The first 4 rows are patterns. Each new row is the sum of 2 different patterns, raised or lowered, with some noise. Before adding, each is slid sideways (what falls off one end comes back at the other) and multiplied by a number that may be negative. Names go in the order of the patterns.
In the rows, 128 means zero.
Some rows, each with the names of its patterns after it:
[140 150 116 104 117 130 138 107 132 105 151 112  76 118 145 154 135 124
  96 112 119  90 155 112 133 135  99 150 155] => K_227
[144  75 138 124 125 138 111 135 143 131 167 114 109  84 118  86 167 149
  92 136 100 135 121 183 118 114 121 169 125] => K_978
[124 127 110 178 122 108  99 118 146 108 128 144 104 138 125 110 131 142
 103 135 155 150 124 129 164  85 115 115 138] => K_11
[148  53 140 128 103  87 142 127 130 153 126 166 105 152 143 137 165 109
 121 153 138 129 111 116 168 145 149 132 144] => K_531

New rows, each followed by the names of its patterns:
[136 147  64 117 138  77 114 109 117  29 160 135 130  64 117  97 175  55
 121 133 131 136  88 118 109  61 147 119 152] => K_978 K_11
[153 164 165 155 106 130 132 125 154 128 201 146 134 179 191 147 165 140
 121 144 126 170 122 142 130 140 152 124 128] => K_227 K_531
[157 135 181 175 168 162 189 142 140 142 160 160 151 148 186 135 136 154
 159 180 175 141 146 170 171 136 177 175 134] => K_227 K_11
[128 148 151 106 134 142 148 128 128 194 111 131 143 164 129 138 128 151
 137 108 134 121 140 123 119 156 129 130 131] => K_11 K_531
[127  96 127  65 103 160 134  87 114 106 171 121  89 125 123 155 118  91
 129  81 121 153 155 130 172  78  89 171 106] => K_978 K_11
[116 153 148 116 147 152 155 157 116 122 126 141 137 121 179 125 152 146
 139 130 149 152 132 140 108 144 125 117 149] => K_227 K_531
[121  98 123  81 109  35 127  96  99  66  80 104 148  79  98 104 108 124
  70  80  87  71 102 103 189 102 134  91 116] => K_978 K_531
[ 92 122 139  86 169 120 131 145 117 142 168 166 172 122 114 149 112 140
 109 147 112 159 110 118 124 140 145 138 144] => K_227 K_11
[ 78 179  82 102 131 129  91 102  92  79 109  56 125  90  96  92  67 133
  91  73  86 104 117 112  57 106  80  90  74] => K_11 K_531
[183 173 177 100 186 192 202 196 154 214 159 169 204 167 196 179 165 172
 203 166 136 144 198 181 148 217 195 195 121] => K_11 K_531
[111 133 119 114 126 112 137 144 114 115 115 140  97 108 158 124 123 137
 137 141 122 115 100 121 114 127 112 126 110] => K_11 K_531
[121 137 138 122 156 134 151 149 156 117 118 144 147 154 139 139 118 148
 108 142 116 125 110 164 130 137 146 130 158] => K_978 K_531
[101 139 117 103 176 113 126 150 139 106 146 117  91 106 112 134  85 155
 131 120 124 132 115 136  81 137 147 133 125] => K_11 K_531
[137 126 136 112 134 109 129 104 153 145  68 135 110 116 101 160 118 118
 132 145 142 121 109 136 127 140 120 112 142] => K_978 K_531
[144 123 107  99 117 109 145  50  99  98 127  90 111 136  83  95 113 100
 104 154  97  84 125 122  78  93  78 110  68] => K_978 K_11
[ 49  99  89 168  91 107  28  60 134  63 112  94  73  46  94  83  95  62
  68  79 157  97  88  91 109  66  70  63  93] => K_978 K_11
[121 119  91 153 137 191 115 177 100 110 184 101 142 136 137  76 118 126
 160  98 140 112 182 129  69 134 114 118  85] => K_978 K_531
[119 111 122 152 114 126 144  99 145 137 136 139 158  98 129 167 146 140
 130 162  78 125 127 143 113 134 112 190 124] => K_978 K_11
[172 192 122 173 150 178 178 145 142 147 151 166 171 167 143 159 184 176
 182 161 154 189 184 144 152 152 166 161 177] => K_227 K_978
[100 128 135 153 105 124 163 165 124 184  88 114 174 120 141 146 129  61
 119 144 134  64 167 127 185 113 137 132 136] => K_978 K_11
[107 149 159 142 186 119 163 101 139 162 168  90 157 160 212 138 152 184
 100 151 130 147 141 117 142 211 179 137 154] => K_978 K_11
[165 159 158 119 160 162 150 175 121 161 163 144 132 126 144 170 158 170
 138 163 160  73 157 150 112 114 169 154 144] => K_11 K_531
[110 135 100  96  97 120 120 110  97 111  95  68 118 125  94 101  92  92
 122 113 116 121  94  91 115 115 127  74 100] => K_978 K_531
[130 139 175 150 122 105 133 138 131 134 188 138 150 163 191 127 135 121
 122 125 135 170 108 137 125 120 154 175 122] => K_978 K_531
[140 132 114 112  98 109 106  81 143  89  89 122  76 107 101  93 103  85
 157 130  88  90  97 109 111  57 179 117 133] => K_11 K_531
[103 122 157 129 116 131 111 135 120 143 127 110 173  78 143 118 109  95
 148  85 131 159 147 161  94 159 136 118 171] => K_11 K_531
[103 134 149 122 108 156 123 156 109 128 132 138 147 128 136 113 110 135
 138 172 124 143  97 104 158 134 152 122 129] => K_227 K_978
[166 183 115 140 102 119 123 170 163 122 146 107 168 130 170 116 132 135
 152 171 165 104 142 141 140 163  88 152 171] => K_978 K_11
[142 182 128 133  94 146 143 121 147 110 158 137 103 158 141 144 113 128
  87 154 146  87 164 110 146 139 155 147 149] => K_227 K_978
[140 133 120 128 108 125 135 131 138 139 108 147 148 159 116 139 185 107
 113 107 135 130 149 126 170 147 102 119 120] => K_227 K_11
[ 94 141 119 178 154  86 136 108 120 150 176 134 131 114 189 153 160 106
 140 119 129 148 130 131 154 126 188 117  89] => K_227 K_978
[123 136 137 103 121 128 155 137 126 136 132 127 104 126 126 123 108 125
 136 123 123 113 143 115 120 150 135 146 113] => K_11 K_531
[ 99 130 134 107 117 108 143  85 113 183 104 141 125 136  98 105 126 114
 129  84 132 114 103 129  70 148 164 103  98] => K_227 K_531
[121 101 149  82 125  91 166 103 129  82 108 142 125 106  98  90 126 120
 171 115 155  87  90 138 123 135  87 105  63] => K_978 K_11
[179 112 152 168 129 151 111 115 165 159 143 118 119 184 148 168 125 160
 187  74 135 119 108 102 168 145 143 182 116] => K_227 K_531
[149 170 125 147 160 146 145 135 133 157 129 110 119 117 123 166 158 163
 135 181 109 144 139 145 199 141 127  81 136] => K_227 K_978
[122 157 136 163 114 141 121 179 106 155 144 145 111 103 129 123 164 155
 139 191  95 132  96 117 130 135 118  93 115] => K_227 K_978
[173 147 208 129 162 159 181 177 145 118 175 157 151 144 134 184 171 169
 174 157 157  73 156 131 153 132 143 155 138] => K_978 K_531
[131 120 117 103 105 146  98 102  81 104 117 125 122 102 108 130 110 142
  93 112 123 113  84 114 117  98 135 109 120] => K_227 K_978
